The same things were measured in two ways. Each way mixes the same 11 hidden numbers, adds some noise and spreads widely along 6 directions of its own, which tell nothing about the thing.
Some things both ways: the first way, then the second way.
[ -4  -2  -3 -11   0   7 -24  11  -6  28  13  45 -17  -1 -14  20 -17  -4
 -11  -8 -19  -8 -15  45   6 -34   1 -17]
[  8  10   4 -12   4   2   4 -40  10  -2  16 -10 -10   6  15  15  41  12
   1 -28  11  12 -19   9  13  -6   4  -9]

[  2   7 -11   2  21   4  -6   4   7  18   5   5  -6  14  36  12  22  18
  19 -32  -9  45  33   8  20  26 -24  -9]
[-15 -35  34  -7   0 -43 -34  -3 -16   7  17 -12  10 -12 -34  -4  33   3
 -21 -12  -6   8  15  -8  -7 -11   6  23]

[-39   5  -8  -5 -21 -22  18   0 -33 -43  14 -17  -7  26   2  21 -15 -55
 -32  37 -13 -17 -24 -28 -39 -11   2  -7]
[ 20  17   5   8  14   1  19  -4  -6  -5  13   5  -5 -29  -2  13 -13  -7
 -22  15 -15 -24 -25 -21  10  -4 -14   8]

[ 22 -28  -4   3   2 -55  22  18   5  -6  25   2   3  36 -17  14 -19  11
  -9  22  -2  -8 -26 -21  21  36   0  11]
[ 17 -19  -3  -4   7  -9 -12 -10   3  10  -1  14 -13  -5  23  28 -14  -6
 -18   1   7 -12  10  17  -7   4  16  13]

[-18   0   2   6 -18  24  13 -15   7 -26 -24 -35  11  -7  15 -13  20  -4
  26 -14   9  11  29  12   5   1 -24   3]
[-29 -33   5  -5  12   1 -15   5 -28 -16  22  -8  39 -10 -19 -16   9 -10
 -35 -18  -7   6  -8 -13  -3  15   1  40]

[-15   8 -19  -4 -11  14 -16 -14 -16 -15  -7   4  -7  -6 -16 -10  -5 -25
  -4   1 -10 -24 -12  20 -12 -12  18 -11]
[ 10   4  -2 -40  -8   4   6   9  25 -21  -6 -32   0 -19   9   3 -11  32
  14 -19 -23  12  -4  -3  20 -30  15  17]

[-13  16 -20   2 -11  -4  -8   2 -26   8  12  20 -19  11  15  26  -7  -5
 -17  15 -17   9 -11  33 -15   3 -16  -8]
[ 16   5 -22  -3   2  27 -15 -29  -4 -12 -20  14  -7  16  24   5 -23   7
 -14 -14  10  32  -7  18   5  14  23  -4]

[  6  -4   2 -10  29  -8 -35   4 -13  34  15  39  -9  14  13  19  -1   6
 -12 -10 -15  13  22  17  16  11  -2 -13]
[ 16   3  21 -16  -5 -21   1   8   0  22  -1 -22  -4   5   5  -5  18  21
  23   3   3  -4   3   5   0 -18   4   1]

[ 33 -23  12  -1  32   1  -3  -1  50  23   0  20  41 -27  25  22  16  33
  22   1   9  14  26   1   6  14  -9  19]
[-12  -9  22  12  23 -41 -16  -5 -26 -13  27 -14  17 -16 -22 -10  60 -11
 -29 -10   0   3 -14   2   9 -12   1  10]

[ -4   8   0 -15  18  -6 -26   2  -5   7   9  25 -15  17  -3   4   0  -8
 -10  -3 -15  -4   8   7   5  -9  12 -22]
[ 18  -9  -8  -6  -8 -14   1  -1  -2  15  22 -18 -27   9  14  14 -15 -29
   0  15  -4 -28   1 -15  16   8  -5  12]

[  1   6 -16 -13 -13  -1 -17  13 -29  16  22  31 -23  26  -4  -4 -10  -6
  -1  -9  -9  13 -10  32   8  11 -10 -15]
[-12   6  -5   4  -3  13 -11 -33   0 -15  -5  22  10  15   9  -7  17   5
 -12 -27  14  30 -14  18  10   2   8  -8]

[-17  20 -14  12 -14   8 -13  18 -12  -7  -7 -16 -29  21  -5 -11   3 -14
   5 -22 -18   3   0  22  16  -9   5 -21]
[-13   1  18  -7  -2   4  21  14  -2   7  -3 -12  17  -6 -21  -8  17   7
  25 -13  15   7   6   0  -2  -7   9 -11]

[  9  -3  -2 -13   1  -7  -7   1  -7   9  11  16   8  -4 -17   1   7   7
  -6   5 -10   8 -15  20 -16  -2 -13 -10]
[ 18  13   6  14  -5  -6   5 -23   4 -19  -4 -15 -10   6  12  10  15   4
   5 -16   0  12 -30  -2  19 -36 -11 -20]

[-20   0   8  -8  -8 -13  -9   0 -38 -14  16   4  -2  30   1  -1  -1 -20
 -15  18 -33 -18 -11   0 -18 -12   7 -18]
[ 17  -3  18  12  -2   3  13  33 -15  17 -31  19  -7   9 -13   2 -25  -6
  27   9  12  -9   4  -3 -11  -8   9 -18]

[ 10 -19  -2 -15 -14 -17   0 -10 -32   4   5   9   8   9 -32 -19 -11  10
  -9  20  -4 -17 -12  23  -2   6 -14 -10]
[  5  -3 -24   4  -3  44  -3 -19  -8 -20 -21  12  28  19  32  -4 -35   7
 -14 -16  20  32 -24  13  -8   6  14  -6]

[ -7   5  10  16 -10 -18  23   2  19 -42  -3 -35   0  10  11   2   1 -14
   1  27   7 -13   6 -24   4   7  12   9]
[  2 -11  31 -19 -10 -38  -8  -4   5  21  16  -1 -34   6 -18  10  37   0
  12 -17  -7 -11   8 -11  11  -7  -6  11]

[-17  16  13   7   1 -29   9   3   2 -43   7 -17 -16  30  24   5   0 -23
 -15  37  -4 -17  15 -30   2  10  23   0]
[ 15 -12 -24 -12 -19  28 -18 -14   6   7 -20  18 -18  20  14  10 -49  -3
   1  -1   2  10  14   3   6  21  24   2]

[ -5  -7  -2  -6   7  15 -20  -2  18   3 -15   7  10 -14   9  -6   1 -18
   5   1   6 -16  19   2 -11 -14  17   8]
[  5  12 -24 -10  14  29  17  18  -5 -29   2 -15  31 -15  12 -14 -28  -2
  -6   7 -10  -1 -25  -5  18  -3  15  12]

[  4   6  -2   5   6 -29 -18  12 -13   8  16   2  -4  20   1   6   0  -6
 -17  24  -9   1  -8   5  -3  32   6   5]
[ 24  -4 -12   1  11   3   7  48  -8   6 -21 -21  -1   0  15   4 -37 -13
  17  26  -4 -17  -2  12   2  -7  19   3]

[-20 -10   8   9 -12  -9  18 -10   1 -34 -21 -43   7  17  26 -16  -1 -18
   7  24  19 -19  40 -29   7  14   0  14]
[ 18  17   0   0 -10   2   6  17 -25   3 -14  13  -3  44  29 -32 -14   0
  24   2   5  -8 -17  -1  16  -8 -11   5]

[ -3   6 -15   6   8 -23  -5  26   5  12  16  -2 -28  41  12   6   5  -2
   2 -19 -22  19   3  -1  17  16  -3  -8]
[  0 -30   0   6  10  -2 -16  -5 -12   5  19  -1   1 -13 -20  24 -21 -32
 -26  12  -7 -16   6 -17  -3   9  14  12]

[  4 -18  11  20 -11 -26  29  17   4  -5   0 -42  19   4   4   6   0   9
  -9  36  10  -3  -3 -15  -7   6 -13   9]
[ 20  -6  29  -6  -4 -12  -5  -5   2  31  -7   5 -14  11  -4  15  18  16
  12  -3   8  -3 -14  -2 -17  -7   0 -10]

[ -6  -3  -4 -14 -17 -19 -25   4 -55  19  25  10 -21  25 -25 -23 -20 -25
 -18  20  -7 -10 -18  26   0  13  -5 -16]
[ 14   9   6 -17   0  15   7  10  12 -18 -17 -28  35  -1  19 -10   6  42
  20 -13  -4  21 -45   6  -2 -44  10 -11]

[ 18 -30  -4  -9  29  -5 -17  11  32  22  -6  31  30  -3   9  13   0  12
   1   8  -1 -17  11 -14  -4  -5  15  11]
[ 17  19 -16  16  16   6   8  -4 -20 -10   2  14  -3  -5  11  -4 -11 -20
 -19  15   5  -9 -15   2  15  15   6  -1]

[-12  12 -10  11 -25 -25  16  10 -21 -38  18 -24 -12  23 -19   5 -20 -22
 -18  34 -16 -26 -41  -9 -12 -11  11 -18]
[  8   7   9   4 -17   5  19  -4   4  24 -19  35 -26   9 -10   8   1  -4
  29  -8  31  -3  27   8   1  15  13 -28]

[  0  15  -8  15 -18   1  19  12  18  -5 -18 -27 -12 -14  10   1  21  11
  -7  10  15  21  10  24 -14   6 -19  11]
[-19 -20  -7 -13  10  38   6   6  -3   3  -1   5  25 -10 -17  15 -38  -9
 -21  -6   9  21  -9  -6 -26  28  19   6]

[ 13 -12 -10 -11  21   1   3  -3  40  -4 -21   7   2  -2  21 -18  17   8
  16 -15  17   3  39 -18  11  12  11  14]
[-22   4   2  -6   1   1   7   8 -10 -18  14  15  20  -5 -15 -12 -25 -20
 -14   0  -5   1  -7 -18   9  -8  -1  12]

[  0 -21   4   3   6 -14  24  11  23 -30  -5 -12  32  19  27  12  -1   2
   7  24   6 -17  15 -52  -8  -9   8   5]
[ 14 -14  18 -10   7 -20 -19 -13  -8  -4  -2  14   9 -26 -10   5  14  24
 -36 -11   6  18 -13  -4 -20  -3  13   8]

[  0 -17   6  -5   5   8   3 -15  12  -2   1  -5  24 -16   2 -15   7   7
  23  -1 -14 -12   6   3 -17 -26  -8  -8]
[ 15   5  22  19 -12  -9   3  -3 -16 -21 -20   9   5  20  -8 -14  17   5
  28 -22  15  14 -15 -10  15 -43   4 -33]

[ -6   6  32  10 -10 -10  10 -24 -10 -41  -6 -37  31 -26  -3   1   7 -14
 -16  56  12 -24   4  -4 -24   5   7   9]
[ -9  -8  -3  -4  12  15   3  23 -10 -13  -4 -32  39 -21 -13 -16   4  10
  -6  -2  -6  13 -19   2  -1   0  12   9]

Other things, the second way, with their names:
<101>: [ 36  11 -15  -4 -19  15  -6 -11   5   4 -30  19 -46  31  18   6 -21   1
  28  -7   2   3   6   4  26   8  16 -16]
<222>: [ 26  -3   3  -1 -14 -16 -15 -14   6 -14 -10 -21  -8   7  18   6   1  14
  -3 -10  -3  19 -28  -2   8 -34  -2  -9]
<521>: [ -4 -13  14  -3  25 -10 -10  11 -12  -9  12 -44  12 -19 -15  14  -3  -2
 -25  -1 -26  14 -26  -7  -6 -20  -2  21]
<45>: [  8   7  19 -23  15 -32   0   0  -4  -1  27 -29 -11 -12   1   6  19   4
 -14  -3 -18  -2 -20 -10   8 -20  -9  25]
<572>: [  2  16 -10  12 -12  26  11 -23 -11   7  -9  31 -15  25  10  -9  -8 -10
   9 -10  17   1   7   6  19  27  -5  -8]
<19>: [ 16  -4  11 -32 -11  -7 -30 -53  14   3   4   8 -24  -8   0  15  19  39
 -23 -29 -12  25   1  -4   6   5   9  18]
<384>: [ 16 -17 -12 -12   6   1  -8  -3  -3  18  11  -3  -5  -4  20  28 -55 -20
 -34  24   6  -5  -4  -4 -24  16  11  16]
<508>: [ -1  -8  39 -18 -10 -22  13  11   2  27  20 -14  -8  10 -10   1  38   8
  38 -12  -7 -34   3 -17  10 -22 -16  12]
<354>: [ -6   9  28   2  -4  -4  22 -15 -13   9   8  26   3 -10 -37   0  15  -2
  -2 -14  29  13   0 -21 -12   8   1 -23]
<228>: [ 21  -9 -21  10   9 -18 -14 -20  -2 -28  31 -31  21  -5  41  12  -3 -22
 -40  13  -2 -12 -51  -5  11 -30  -5   6]
<102>: [ -1  -4  19  -9   9 -14 -11 -10 -11  -9  11   7  14 -20 -21  -8  27  14
 -26 -14  -5  11 -21 -13  -2  -2   2  12]
<604>: [  2 -14   9  -9   0 -27   9   1  -2   0  30 -23  -1 -14   2   9  19 -14
  -4  -4  -1 -25  -1 -11  12 -11  -6  18]
<243>: [ 17  18 -16  29  -7  13  34   2 -18  -8   5 -17   9   6  18  -5 -30 -32
   5  20  21 -11 -22 -15  13  -6 -14 -23]
<647>: [  9 -14 -20  -6 -18   4 -21 -23  -2 -15   6   5  -4  37  34  -3  -8 -12
   0 -17   5   2 -11   1  24  -6   6   8]
<162>: [ -5   9  18   6   7 -15   3 -15 -12 -17  10   4 -13  -3 -32   0  38 -10
  -6 -27   0  17 -18 -14  19  -5  -3 -11]
<368>: [ 13  16  21 -28 -19 -27  27   7   6  11  12 -17 -25  -7  -1  -3   7  12
  20  -5  -1  -9   2 -20  13 -15 -16   7]
<559>: [ -8   7  14  17  16 -10  30  36 -24 -16   0 -21  36 -12  -9 -18   6 -14
  14   5  17  -2  -9   3   2 -32   4 -12]
<156>: [  4   4  -3  -9   1  -4  -8  -8  -5 -16   1  12 -13 -10  -5  -4  -7   1
 -19  -9 -17   5  -1  -6  21   4   3  21]
<634>: [ 36   2 -14 -14   2 -14  17  15  13  18  16 -38  -3   6  65  20 -19  -5
   0  27   6 -33 -40   9  -7 -17 -14  11]
<532>: [ -1   7  11  18  12   3   8  -7 -24 -11  -5  15  28   5  -8 -17  36   1
  -1 -16  31  18 -22   9  -3  -3  12 -25]
<595>: [ -7 -25 -14 -12 -13  11  -6  -9   4  23  24  11 -24  16   4  18 -23 -35
   2   2  -8 -37  28 -10  19  33   2  28]
<296>: [ 31 -17  11  -9 -13 -22  10  43 -20  18 -13 -28  15  16  19 -23  13  12
  30   5  28 -11 -19  -3 -16  -9   4  -5]
<589>: [-29  -2   6   0  25  -4 -13 -23  -7  -4  27  -3  18 -37 -20   8   6  -4
 -54   1 -17  10   8   7   0  12   2  33]
<257>: [-12   3  23 -17   8 -28  25  14   5   4  23  -1  24 -28  -1  -4  36   8
  -9  -7  15 -11 -17   4 -12 -11  -6  10]
<251>: [ -9  12   1  21  -1  24  -6 -26 -10 -35 -21  35  24  11  -9 -13  -4   3
  -1 -24  13  35  -8   6  15 -24  18 -28]
<360>: [ 21   5  12  12   4 -25 -14 -21  -9  -4  13 -34  -5   3  -1   1  45   4
  -9  -4  -3  10 -40  -7  12 -21  -9 -13]
<84>: [ 12  14 -26  23  10  32  15   7 -34 -26 -10  -8  36  -2  13 -27 -30 -11
  -7  13  13   6 -13  -1  15   6  12  -5]
<542>: [  1  15   7  13   4   4   1   0 -29  14   2  35 -23  15 -23 -11 -16 -28
  -1  13  -7 -14  10 -17  20  23  -3   5]
<220>: [  4  36  -7   8  -3  18  14 -31 -13   6  12   0 -17  -3   1 -10 -15  -4
  -5  11 -14  -7  14 -12  36  18 -17  13]
<56>: [  7  13  22 -25  -6 -13  15   5  16 -21  -4  -6  14  -2   1  -5  22  28
  23 -26   7  18 -30  -5   5 -51  10 -19]
<147>: [ 33   3  -7 -20  -2 -12 -23   1   9 -18 -34 -22 -26 -13   9   7 -17  29
   1  -8 -14  36  12  18  14 -22  35   1]
<169>: [ -7  10   0   1   5  34   1  -7 -15  11 -19  38   8  15   0  -6 -33   4
  -9  -1   8  19  -1   8 -11  22   7   3]
<73>: [ 20 -12   4 -30  -7  -8 -13  17   7  -6   0 -43  11   0  15  -6  -4  27
   6  -3 -24   4 -30 -11   6 -29   3  21]
<428>: [ -6 -33  29 -28  16 -13 -18  14   6   8   3   5  -1 -20 -37  30  -6   4
 -11 -12 -14   7   5  -9 -22 -12  30  15]
<548>: [-12  15  13   6  20 -11  -4  -1 -16 -14  15  18   9 -37 -36 -10   3  -7
 -31  10 -24  -5   3 -13  19  -3   2  18]
<205>: [  9  13  13  -2 -17 -20  -1 -10  21  -1   0 -14 -29   1  -2   6  19   8
  23  -6 -23 -10   1  -2  36 -35 -10  -2]
<437>: [ 21   6  24 -29 -17 -10  32  22  17  20  -3 -30 -11 -16  -6   7   2  25
  40  -1   2 -13   1 -16   0 -23  -1  -6]
<345>: [ -5  -4  16  -9 -15  -7   0  -1   0   3  -9   9   9   4  -8 -16  28  19
  18 -23  16  10   8   6   5  -7   9  -5]
<458>: [  7  -2   9  -6   9 -12 -12 -17   2  21  19  -4 -20  17  13  13  33  -4
   0  -5 -10 -18 -16  10  13   4  -7  14]
<168>: [ 12  13 -22   1 -10   6 -11 -38   3 -36  -2 -16   1  10  32  -6   0   8
 -15 -20   0  31 -23   8  29 -19   2  -4]
<355>: [  3  18  -7  45  11  -2  11 -20 -32  -6  18   6   4  10   9 -13  23 -37
 -14  10  13 -19 -17   2  28   8 -19  -9]
<488>: [  1 -14  11 -26  10  -3 -16  -8   5   7   9 -28  -8 -20 -15  15  16  20
 -17 -16 -22  14  -4  -1  -1   7   8  26]
<461>: [  0   3 -18 -14  -6  21  17  18   8   0  -6   6  10   0  19  -2 -44  -8
  12  11   3 -13   9   6   8   1  14   8]
<510>: [ 21   4 -13 -16 -12  22  36  31   9  10 -18 -23   5  -8  24   7 -52   4
  22  15  15  -5  -3  -1 -10  -1   7  -6]
<269>: [ 19  11 -19  10   4  -7   9   5 -10  -4  20 -31  -6   4  25   5 -34 -35
  -8  31  -9 -23 -19 -12  22 -13 -10   7]
<514>: [ -2  24  -7  13  -5   9  14 -29 -18  12   9   9  -4  12   7 -14  10 -10
 -10  -1  25  10  -1   4  10  31 -12  -8]
<148>: [-21   9  15 -18  -6  19  12 -28  -2   9   6  15  19  -1 -10 -14  28  26
  -3 -31  19  25  -1   2  -6  21   0   2]
<317>: [  3   5 -11   5  24  18 -18 -36 -13  -5  11  15  -7   3  -4  16   1 -12
 -44  -7  -4  22 -32   1   1  28   9   3]
<568>: [  7  14 -11  10 -14  16  -4 -40  14 -13  -5  13 -18   8  11  15 -12  -3
 -15 -13  -2  18 -22  -1  18  -4  -9 -13]
<81>: [ -4  19  -7  22 -10   0  11 -46   1  -6  14   8 -12  23  24   5  21 -22
   8 -15  24   0   3  15  31 -11  -7 -21]
<500>: [ -6 -19  15 -16  -7 -16  -4 -11  17   0   7 -19   2 -15   2  24  -2   9
  -9 -15   2  12   5   4  -9 -27   5   8]
<346>: [ 17 -18   0 -20  -2   5  19  31  -6  -2 -12   0   4 -22   0   5 -27   4
  10  -4  12 -13  17  -6  -7   6  24  12]
<141>: [  2  21  23   2  -3 -10  -7 -27  -4   1  -6  13  -8   7  -9 -11  36  23
   8 -18   0  19  -1   7  17 -17   0 -10]
<178>: [ 14  30 -14   4 -11   1  -5 -26  -2 -21 -10   1  -9  20  35 -23  12  14
   7 -12  -1  14  -8  19  41 -17  -3  -1]
<679>: [ -1 -22  12 -11  15 -24  -5  10 -11  -6  17 -29  12 -24  -9   7  15  -3
 -19  -6  -2  -1  -3  -3  -4  -9  10  20]
<125>: [  9   0 -20   2  13   8   6  24  -5 -23  -3 -13  41  -2  39 -12 -21  -4
  -8  14   3  -9 -35  16   3 -26  11   6]
<547>: [ 11 -14  14 -23  -1  -9 -13   2  17 -18  17 -42  15 -12  -2   9  11  21
  -1 -10 -38  -6 -44 -25  13 -47  -5  18]
<318>: [  6  18  11  23   2 -10  20  17 -23 -11  -7   7   4  20   2 -17   4 -21
  22   2  15  -5 -17  -1  16 -28  -6 -21]

Some of these things the first way, each followed by its name:
[-19   2 -21   2  -1  40 -14  13   2   4 -27  15 -10   9  30   1   8  -2
  10 -29 -15 -11  28  16   6 -35  16 -14] => <45>
[  8  13  -1   2  31 -40 -21  -2  13 -18  16  26   0  31  27  26   3   2
 -19  38 -15 -17   8 -26   2  37  34  10] => <147>
[-11   5 -16  15   1   2   0  24  10 -21 -27 -27  -7  30   8   0   5   5
  -2 -11   2  -7  23 -16  25  -6  13 -13] => <514>
[  7  -6  22  -3   6   1  14 -13  34 -15  -1  -6  13 -18  22  -4   7   5
  18  13  21  -2  33  -8  10  -5  -3   9] => <647>
[  3 -19 -13 -11  18  15 -21  -8  29  13  -8  26  28 -18 -13   4   7   6
  18 -22 -13  -7   4  10 -10 -25  -1  -4] => <346>
[-10  13  -1  -1   0  34 -19   5 -18  12 -21  17  -4  -4  22   8  31   9
  -1 -20 -26  10  19  44  -9 -16  -3 -13] => <521>
[ 18  -5   1   6   7 -38  15   2  18 -24 -11 -34  17  -9 -31  -5   6   9
 -22  42  26 -14  -2 -19  -8  19   3  11] => <510>
[-29  11   7 -12 -14   1  -8  -6 -47 -18  23  10  -6  18  -6  17 -11 -31
 -16  12 -26  -8 -17  11 -15 -19  -5 -27] => <355>
[  2   9  12   4   8   6  15   9  28 -14  -8 -20  19  -8  37   8  26  12
   6  12  13  20  29 -19 -18  -3 -11   0] => <222>
[ 14 -10  11  -8  16 -18 -26   9 -10  24  16  17  15   5 -10  -4  -3  15
 -10  23  -8  -9  -3   9  -4   2   2 -14] => <360>
[-36   4   9  10 -34 -20  15 -10 -41 -35  17 -45 -27  19 -23  -6 -17 -47
 -11  15 -10 -13 -15   7  10   0  -8 -12] => <508>
[  5   7  -4  17  -6  18  35  16  26 -27 -21 -29   2 -12  19   7  26  25
   8 -17  10  19  14   0   5  -7  -8  -7] => <500>
[  2  -1 -14   2   7   8   0   8  13   0 -22 -21  14 -17 -13 -10  17  17
  -1  -3   4   2   7   3 -14 -24  -7 -16] => <243>
[ -8  -7  -2  -5  16 -16 -16 -21  -8   2   1   1  13  -2  -3   9  -1  -6
 -10  18  -6  -8   8   2 -11   9  -6  -1] => <84>
[ 10  -9  13 -12  29 -57  17  -8  38 -26  14   4  -2  13   0  19  -2  -1
 -23  41   8  -9  11 -39  -1  14   9  15] => <354>
[-25  15 -12 -11 -13  30 -13   4 -29  -6  -1  17 -22   7  10  -1  -1 -27
  -5 -15 -14  -3  -1  20  -8 -25   9 -29] => <461>
[  2 -11  16  -4  14  -7   2   1  33 -19 -10  -3  17  -2  10  16  13  -1
  -1  11  10  -4  25 -13   5   5   5  16] => <572>
[ -7  -2 -17   2  -1   6   1  19  13   4   0   3 -21  32  30 -10   8  -3
  24 -32 -19   8  17  -4  16  -3   6  -4] => <251>
[-14  -3 -56   6 -12 -22  -5   6 -43   6  12   4 -20  36  -2  -2 -19 -25
 -11  -2 -19   0 -33   1 -10  36  -4  -4] => <548>
[ 28 -27  -6   9  17  -2 -19  17  33  38 -17 -30  42  -7 -14 -31   9  40
  32 -10  22  12  31  -2  16   8 -26   0] => <296>
[ -6  -3  -4   3 -19  -9  -6 -15 -46 -13   2  -1  10  -4 -31   1 -14  -4
 -24  35 -20 -36 -31  34 -15   1   7  -9] => <488>
[-10   6  24 -12   3 -23  -2 -12  -8 -29  21  10 -19  15 -11   8  -6 -29
 -12  13  -8 -13   3  -1  15   7  17  -2] => <595>
[  3  -6   0  -4   3  11  -7   4  15  27  -4 -11   7 -27  10  -9  15  -7
  10  -7  18  30  18  19 -17   9 -23  12] => <547>
[ -3  -3  13  21 -13   4  13  28  22   3  -7 -23  -2   0  33  20   6  -5
   3   4  15  11  21   2  14   4  -6  19] => <458>
[-23  23  -6  -2  -1 -29  19 -26  -4 -54   3 -24 -12   1  -2  16  -2 -32
 -30  46  16  -9  -1 -22 -25  12   0  -1] => <368>
[ 21 -24   4   0  19 -57  -4   3  19 -13   0 -21  12  11 -50 -17  -8  -1
 -18  29  10 -30  -7 -28  15  23  20  10] => <437>
[  6 -13  -2   8   4 -18 -11  16  23 -12  -6  -9  15  19  -2 -16  -6  -4
   5  22  -9 -41   1 -24   6  -8  36   8] => <101>
[  1  -6 -33   3  -3  11  -1   0   3  32  -4   1  15 -19  13   7   2   9
   8  -4   9  29  -1  23 -27   8 -38   6] => <102>
[  3   0 -12   3 -12 -20   3  -9 -20  -3  20 -15   1   1 -18  -6 -13  -7
  -1  17   6  10 -19  11  -4  25 -22  -4] => <345>
